The groups are shells around one centre, one inside the other: the same stretched ball of 7 dimensions in 8 sizes.
In the rows, zero is written as 128.
Known rows, each followed by its group:
[140  89  97 129 169  87 138 141 112 145]
K_779
[144  98  74 153 144 123 121 120 125 126]
K_779
[146  91 108 135 191  80 166 151 115 143]
K_996
[160 103  70 169 108 117 133 112 133 116]
K_852
[150 101 163  96 129  86 141 139 134 114]
K_852
[137  99  93 173 122 112 159 116 134 130]
K_996
[145  92  71 132 123 121 132 112 132 141]
K_996
[131 103  67 182 137 139 134 112 117 133]
K_238
[162 113 116 126 123 127 117 124 122 104]
K_107
[117 109  93 198 159 142 136 120 119 120]
K_587
[115 110  77 225 100 120 130 111  94 132]
K_587
[139  92 121 123 131  89 132 131 136 126]
K_852
[130 109 160 126 146  99 141 142 103 125]
K_25
[108 111 120 225 149 102 158 135  95 126]
K_107
[122  96 111 164 179 104 168 138 116 143]
K_25
[133 115 135 154  89 110 125 121 101 118]
K_779
[127 106 127 140 111 115 134 120 112 132]
K_238
[112 103 138 144 136 114 123 128 117 126]
K_107
[152  90  95 115 142  99 135 128 134 134]
K_779
[134  87  92 132 188 112 135 134 142 131]
K_107
[130  98 142 120 190  88 143 155 104 135]
K_587
[137 118 129 150  84 140 124 107 125 107]
K_996
[118 109 140 171 161 108 152 139 109 123]
K_779
[127  89 120 110 178  97 126 141 123 138]
K_996
[125 107 116 159 153 134 148 123 126 124]
K_587
[128 110 128 147 112 120 113 121 114 116]
K_25
[148 108 104 158 130 116 147 124 118 123]
K_779
[118 103  95 196 115 110 152 118 106 140]
K_238
[153 100 136 128 155  81 140 146 125 112]
K_107
[138  97  73 179 120 111 139 115 127 131]
K_779
[137 105 135 136 136 112 146 129 127 120]
K_238
[128 109 122 189 178 102 157 145 104 120]
K_852
[125 105 160 124 142 100 134 138 119 120]
K_857
[115  96  75 194 153 112 154 123 106 150]
K_779
[153  97 139  99 131  83 127 139 125 120]
K_857
[128 101 120 150 123  87 143 134  92 145]
K_587
[137 114  67 203  90 147 130  98 114 121]
K_857
[118  93  64 198 150 109 145 122 109 148]
K_25
[141 104  87 170 113 123 150 112 125 129]
K_587
[133 101 132 160 140  79 158 141 109 130]
K_25
[141 114 115 168  82 113 132 114 110 117]
K_238
[148  98 114 132 117  97 151 125 127 132]
K_25
[131  99  88 161 119 119 143 114 120 139]
K_238
[116 103  67 201 170 142 148 119 110 141]
K_857
[128 119  97 204  49 136 129  94 107 118]
K_996
[131  94  81 149 133 119 141 116 122 146]
K_25
[116 123 109 202  69 148 108  99 104 109]
K_852
[126  85 104 110 225 109 149 148 122 153]
K_107
[137 100  61 196 130 107 144 121 103 140]
K_857
[115 106 120 173  83  99 130 117  96 137]
K_996
[157  95 129 111 155  67 145 151 110 132]
K_107
[126 122  98 204  73 140 117 102  97 115]
K_587
[151  96 133  74 175 101 124 145 121 130]
K_852
[134  96  68 185 127  98 144 122 104 145]
K_587
[113  99 112 167 186 100 157 145  90 152]
K_857
[110 102 123 181 116  90 150 128  94 144]
K_857
[136 102  86 175  77  98 134 111 103 139]
K_996
[105 119 124 186 104 145 124 110  99 124]
K_852
[115 113  97 214 117 123 133 118  96 124]
K_238
[153 107  97 140 101 119 127 115 119 123]
K_25
[134 104 121 124 200 126 129 143 115 124]
K_852
[114 114 126 199 122 114 149 125  99 125]
K_238
[132 108 146 133 112  96 119 132 105 119]
K_857
[139 117 164 136 115 111 151 131 111 113]
K_107

New rows. What belongs after each?
[129  94  87 134 138 133 120 113 138 132]
K_107
[129  94 114 133 223 112 164 149 119 142]
K_107
[111 117 158 172  97  99 142 129  84 130]
K_107
[138  91  94 160 177  93 170 138 126 141]
K_857
[125 112 103 212  58 102 144 107 100 128]
K_107
[138 101 122 160 145  83 156 141 108 131]
K_779
[144 102  91 149 125 127 139 114 133 125]
K_779
[133 112 149 149 125  96 137 137 102 118]
K_779
[107 113 122 189 164 137 144 128 105 125]
K_857
[159 104 127 111  99  98 135 124 124 122]
K_857
[138  86 137  98 190  68 145 158 117 142]
K_996
[117 122 128 179  99 137 108 115  94 112]
K_852
[142 103  90 167  95  96 143 119  99 141]
K_852
[139  96  95 144 179 102 135 141 110 135]
K_779
[133  96 125 135 190  94 161 149 111 140]
K_779
[121 107  92 203 108 107 146 118  94 139]
K_779
[132 111  81 183  91 139 125 102 110 127]
K_779
[111 123 113 202  80 157 122  98 109 113]
K_107
[111 109 158 180 132  82 159 142  95 129]
K_107
[122 110 163 149 166 101 151 147 106 120]
K_857
[134 100  72 198 150 114 163 124 113 139]
K_857
[123 122  84 245  57 129 135  98  95 118]
K_107
[146  97  78 150 112 107 124 116 120 132]
K_779
[104 103  96 172 172 141 128 123 109 139]
K_852
[126  95  84 173 121  96 138 122 107 146]
K_779
[143 110 118 137 126 129 118 121 125 109]
K_779
[126 113  74 212 151 143 148 118  98 131]
K_107
[124 106  81 200  94 127 135 104 118 127]
K_779
[137 100  96 170 100  98 121 118 122 120]
K_107
[139 104 151 139 182  86 172 154 111 127]
K_107
[140 122 108 171  99 144 121 111 104 111]
K_996
[119 116  96 208 121 118 128 124  77 130]
K_107
[126  94 134 140 114  70 158 135 107 147]
K_107
[144 108  83 181 123 124 119 117 125 109]
K_996
[124 107 119 158 115 109 140 124  98 139]
K_238
[149 114  92 187 103 116 127 118 110 110]
K_996
[138 100 116 133 159 100 114 139 115 120]
K_107
[141 110 122 154  92 117 140 114 125 116]
K_779
[123  99  94 155 171 131 148 126 116 143]
K_587
[135  83 105 119 210  76 160 156 111 157]
K_996
[160  95  62 162 113 104 136 115 132 127]
K_107
[143 104 134 107 125 114 119 126 126 118]
K_25
[121 104  79 198 153 127 152 122 103 141]
K_779
[110 102 108 167 161 127 136 126 112 136]
K_779
[120 111  49 241  89 135 132  99  97 134]
K_852
[130 103 148 136 153  97 158 140 117 128]
K_779
[106 121 132 205 132 137 154 122  96 124]
K_107
[144  92 116 128 117  89 153 125 134 135]
K_996
[137  95  78 173 125  91 137 125 108 140]
K_587
[102 113 129 191 146 120 124 131  92 123]
K_107
[145  88  98 104 137 107 144 122 137 145]
K_107
[124 108 108 190  93 101 136 119  97 130]
K_779
[123 113 140 174 112 108 161 125 106 127]
K_857
[121  91 126 129 214 103 168 149 125 145]
K_107
[141  89  71 149 163 110 145 126 131 141]
K_779
[115 101 125 165 160  91 148 142  92 143]
K_779
[113  88  69 174 163 111 141 124 111 157]
K_857
[146 115 135 142 102 114 120 124 113 107]
K_25
[145  99  82 131 190 133 131 132 119 133]
K_107
